The rows are grouped in 3 ways, from coarse to fine. Each group lies inside one group of the grouping before and may be the whole of it. The rows also spread widely along 10 directions, which tell nothing about the answers.
In the rows, 128 means zero.
Known rows, each followed by its group in each grouping:
[118 168 120 136 114 114  99 103 110  94 120 107 126 119 161 117 123 149
 142 123 146 130 123 189 140] : z_319 saped nin
[106 126 107 141 108 114 118 114 148 153 135 108 149 152 130 105 138 144
 144  90  87 151 114 126 126] : z_886 bag fimil
[109 128 127 140 111 101 103 103 146 140 130 127 163 143 132 109 136 139
 147 113  86 143 128 139 121] : z_319 med tumod
[115 134 115 147 146 149 131 108 153 151 104 113 123 152 148 130 147 155
 115  71 103 126 113 136 123] : z_886 roreg fis
[131 121 114 123 142 106 111 125 138 113  98 129  94 143 138 153 123 166
 124 117 140 131 132 172 124] : z_319 saped fifel
[117 128 116 133  96 124 107 115 119 102 102 116  77 116  88 138 128 161
 121 129  78 167 140 141 159] : z_319 med Lod
[110 119 149 125 113 131  97 126 118 125 149 143 132 146 141 107 158 117
 156 127 138 144 132 176 151] : z_886 nak boke
[110 124 132 153 111 154  99 128 124 118 118 135 109 114  58 128 141 141
 166 117  97 137 114 144 112] : z_319 rize litu
[139 157 127 171 156 150 118 106 132 124  82 142  74 131 117 149 133 160
 136 105 167  87 117 200 120] : z_886 nak vof
[126 115 117 119 132 148  98 113 113 103 150 114 129 144  93 137 126 133
 164 121 135 136  97 163  77] : z_319 somu Suse
[105 110 103 122  94  92 113  93 136 129  95 133  96 131 114 131 120 157
 120 122 101 177 151 153 170] : z_319 med Zurun
[105 128 139 138 112 115 119 140 150 139 119 135 126 162 130 127 167 156
 127 112  95 133 120 146 135] : z_886 roreg doto
[140 136  97 136 129 116  94  81 123  92 108 108  92 122 124 143 101 161
 135 127 143 134 120 177 116] : z_319 rize nufe
[126 129 145 126 119 155 130 116 125  97 150 116 135 160 160 142 155 128
 133 149 128 137 113 178 138] : z_886 roreg fis
[109 109 148 136 119 113  81 112 142 133 121 148 148 134 137 109 148 128
 148 114 135 131 143 163 144] : z_319 rize litu
[104 113 135 132 118 158 146 101 153 141 101 154 117 149 151 134 155 129
 124  99 143 126 128 182 168] : z_886 roreg doto
[127  99 141 118 150  47  37 153 136 113 121 117 104 164 130 126 148 182
  95 135  95 148 162 110 136] : z_319 med Zurun
[123 141 117 131 102 139 119 107 114 110 150 115 126 145 139 118 136 123
 161 134 128 155 112 182 130] : z_886 nak boke
[128  80 148  78 122  99  53 155 123  88 152 114 106 160 134 133 148 158
 105 149  88 179 151 115 149] : z_319 rize nufe
[111 106 132 140 115 132 105 110 132 120 123 145  98 131  79 130 141 134
 147 142 115 139 125 161 140] : z_886 roreg doto
[102  98 138 105  80 172 128 132 124 115 129 142 103 123  74 141 150 129
 147 121  74 181 130 133 155] : z_319 rize nufe
[130 176 135 184 115 156 141 124 132 103  80 157  87 116  62 168 144 168
 176 132 134  83  94 200  90] : z_319 rize nufe
[117  81 119  73 128 176 120 122 103  87 137 134  97 148 109 159 126 116
 146 127 146 162 130 166 127] : z_319 med Lod
[148 101 131 126 176 159 106 144 151 125 140 113 135 177 109 162 148 156
 130  89 109 117  95 118  55] : z_319 somu Suse
[ 95 113 136 120 113 118  95 118 122 127 150 134 146 152 126 106 152 121
 160 125 133 137 121 164 125] : z_886 roreg doto
[100 154 129 157 106 138 128  94 124 142 113 156 127 127 135 103 146 119
 177 105 162 120 119 212 146] : z_886 nak boke

New rows. What belongs after each?
[147 104 145 125 137 171 115 128 120  79 189 118 142 169 120 147 140 103
 170 172 152 124  98 178  94] : z_886 bag fimil
[127 125 162 136 171 139  93 195 122 102 132 146 119 177  76 168 177 160
 162 131 125  88 107 137  51] : z_319 med Zurun
[ 97 105 136 126  98 135 128 113 140 140 130 141 129 144 112 123 153 127
 140 126  91 162 125 146 153] : z_886 roreg fis
[107 140 174 164 116 109  91 160 153 143 115 162 147 141  89 121 181 157
 162 115  85 105 123 137 105] : z_319 rize nufe
[144 102 159 150 154 155  63 116 135 101 138 117 118 127 100 128 146 133
 125 128 122 120 130 145 130] : z_319 somu Suse
[109  92 133 103 117 137 133 121 153 140 130 143 130 174 151 138 153 131
 124 112 119 151 127 155 148] : z_886 roreg doto
[148  96 131 153 162 173  76  99 143 121 141 111 105 124 106 116 127 113
 129 111 122 137 130 139 135] : z_886 nak boke
[122  93 111 123 128 112 111  97 144 130 129 126 110 152 110 139 125 142
 129 135 106 160 125 144 127] : z_886 roreg fis
[125  92 100  70 136 161 102  94 103  98 146  91 114 153 166 138 115 132
 113  93 155 170 121 159 133] : z_319 somu Suse
[105 103 115 149 116 161 142  89 141 145 127 158 131 132  47 136 128 109
 193 125 118 134  98 166  92] : z_886 roreg fis
[120 131 132 148 138 147  76 106 111 101 106 120  93 103  98 119 130 143
 132 114 123 118 142 152 144] : z_319 med tumod
[111 101 116 128 135 171 107 110 138 138 135 106 123 134 130 107 136 123
 129  76 114 144 129 123 149] : z_886 bag fimil
[125  87 107 116 127 111 125 104 150 132 105 132  81 156 112 159 127 159
 106 131 102 166 135 143 145] : z_886 roreg fis
[118  96 123 112 152 104  63 110 110 105 120 120  80 136 136 122 130 153
 108 128 149 143 151 157 156] : z_886 roreg fis
[122  99 139 115 111 128 100 124 133 110 124 139 117 146 120 139 140 139
 136 135 117 153 135 158 138] : z_319 rize litu
[120  80 110  99 144 152 112 107 128 114 140 130 104 162 108 147 125 124
 141 123 146 144 116 157 110] : z_886 roreg doto
[109 131 122 143 117 140  88  85  97  89 111 129  74 107 111 117 126 133
 143 142 174 120 134 208 165] : z_886 roreg doto
[105 135 151 159 102  93  95 100 153 138  91 153 124 105 149  98 144 139
 124 118 127 130 161 183 198] : z_319 saped fifel
[127 113 133 149 136  97  95 136 171 148 103 136 133 158 115 137 146 169
 129 100  85 132 125 121 103] : z_319 rize litu
[127 102 103 121 108 101  93 100 140 113 136 109 121 140  93 132 111 144
 136 135  74 177 131 126 118] : z_319 med Lod
[113 121 134 144 143 156 110 122 117 113 102 139  79 128  97 142 147 149
 133 117 138 116 125 168 140] : z_886 roreg fis
[117  68 150 107 144 130  86 147 144 122 133 144 119 159  98 141 155 133
 123 126 101 152 148 118 135] : z_319 med Zurun
[114  98 136 129 123 155 116 124 140 129 140 135 125 146 113 122 145 120
 148 118 120 142 126 148 144] : z_886 bag fimil
[ 98 123 134 123  66 116 124  96 101  97 141 151 116 128 102 126 140 119
 173 188 135 162 126 209 160] : z_886 roreg fis
[111 138 130 141 126 103  83 112 122 119 140 128 156 128 127 100 130 125
 178 124 145 120 123 177 104] : z_319 saped fifel
[143 142 135 137 111  86  92 130 130  85 147 122 133 160 110 151 135 163
 163 177 113 129 104 170  75] : z_319 rize nufe
[141 126 149 180 131 154  85  96 138 119 128 135 102 110  98 110 140 118
 146 139 129 120 133 175 158] : z_886 nak boke
[109 115 110 148 124 120 127  80 153 149  97 146 112 135 111 129 127 141
 141 109 126 133 125 171 135] : z_886 roreg fis
[ 83 124 153 127 103 153  94 126 114 139 139 134 156 125 117  90 168 121
 159  80 110 137 123 145 141] : z_319 somu Suse
[128  72 114  99 168 116  70 127 119 109 128 128  77 156 119 135 120 147
 127 120 169 133 143 153 128] : z_886 bag fimil
[121  70  98 128 138 104  91  86 164 151  83 141  84 111  90 128 100 147
 113  95 105 168 160 130 161] : z_319 saped fifel
[102 110 146 125  95 129 105 140 122 113 147 140 115 147  86 126 161 132
 153 154  99 151 123 155 138] : z_886 roreg doto
[115  92 143 136 140 138 104 116 151 136 118 144 110 143 110 132 150 138
 123 121 110 136 135 142 146] : z_886 roreg fis
[107  60 130 121 129 110  87  98 154 153 138 149 131 143  87 114 134 115
 143 127  99 165 143 126 139] : z_886 roreg fis
[139 139 114 136 136 114 102 110 127  93 114 102 103 147 139 148 122 170
 118 130 116 131 124 158 116] : z_319 med tumod
[ 92 105 123 131  50 101 139  91 141 143 149 144 150 137  83 113 137 116
 170 163  61 197 120 153 152] : z_886 roreg fis
[167  65 110 146 152 181 138  93 186 143 146 127 112 160  68 164 115 113
 138 124  82 163 106 122  93] : z_886 nak boke
[126  74 113  90 165 121  58 106 108  96 122 123  82 136 118 134 109 138
 121 117 155 143 154 147 129] : z_319 med tumod
[128 119 137 139 104 123 102 113 137 106 136 129 138 139 111 134 135 135
 155 148 110 147 119 164 121] : z_319 rize litu
[123 119 156 167 159 124 102 164 164 149 114 151 123 162  99 134 172 161
 141 101 109  90 120 129 104] : z_886 bag fimil
[100 130 125 124 130 172 137 122 113 117  99 133  83 135 128 144 153 150
 126  95 138 131 119 170 149] : z_886 roreg fis
[126 117 142 138 159 150  77 146 127 108 107 122  86 116 103 131 142 153
 124 102 123 117 139 138 132] : z_319 saped fifel
[123 121 117 132 117 142 128  99 145 135 138 125 160 154 112 135 133 132
 163 104 118 137  95 160  86] : z_319 somu Suse
[118 114 133 123 161 178  81 108 112 119 120 121  90 126 161 105 143 121
 121  77 171 124 144 171 170] : z_886 nak boke
[128 118 147 126 155 142 105 147 121  98  95 152  78 144 105 166 148 163
 128 126 144 103 135 168 122] : z_319 med tumod
[ 86 139 157 141  69 128  97 119 112 115 128 139 134  94 117  88 153 118
 157 135 104 156 148 172 192] : z_319 saped fifel
[130 113 152 142 152 155  91 122 144 115 113 139 113 116 114 131 139 133
 128 111 129 116 141 152 144] : z_319 saped nin
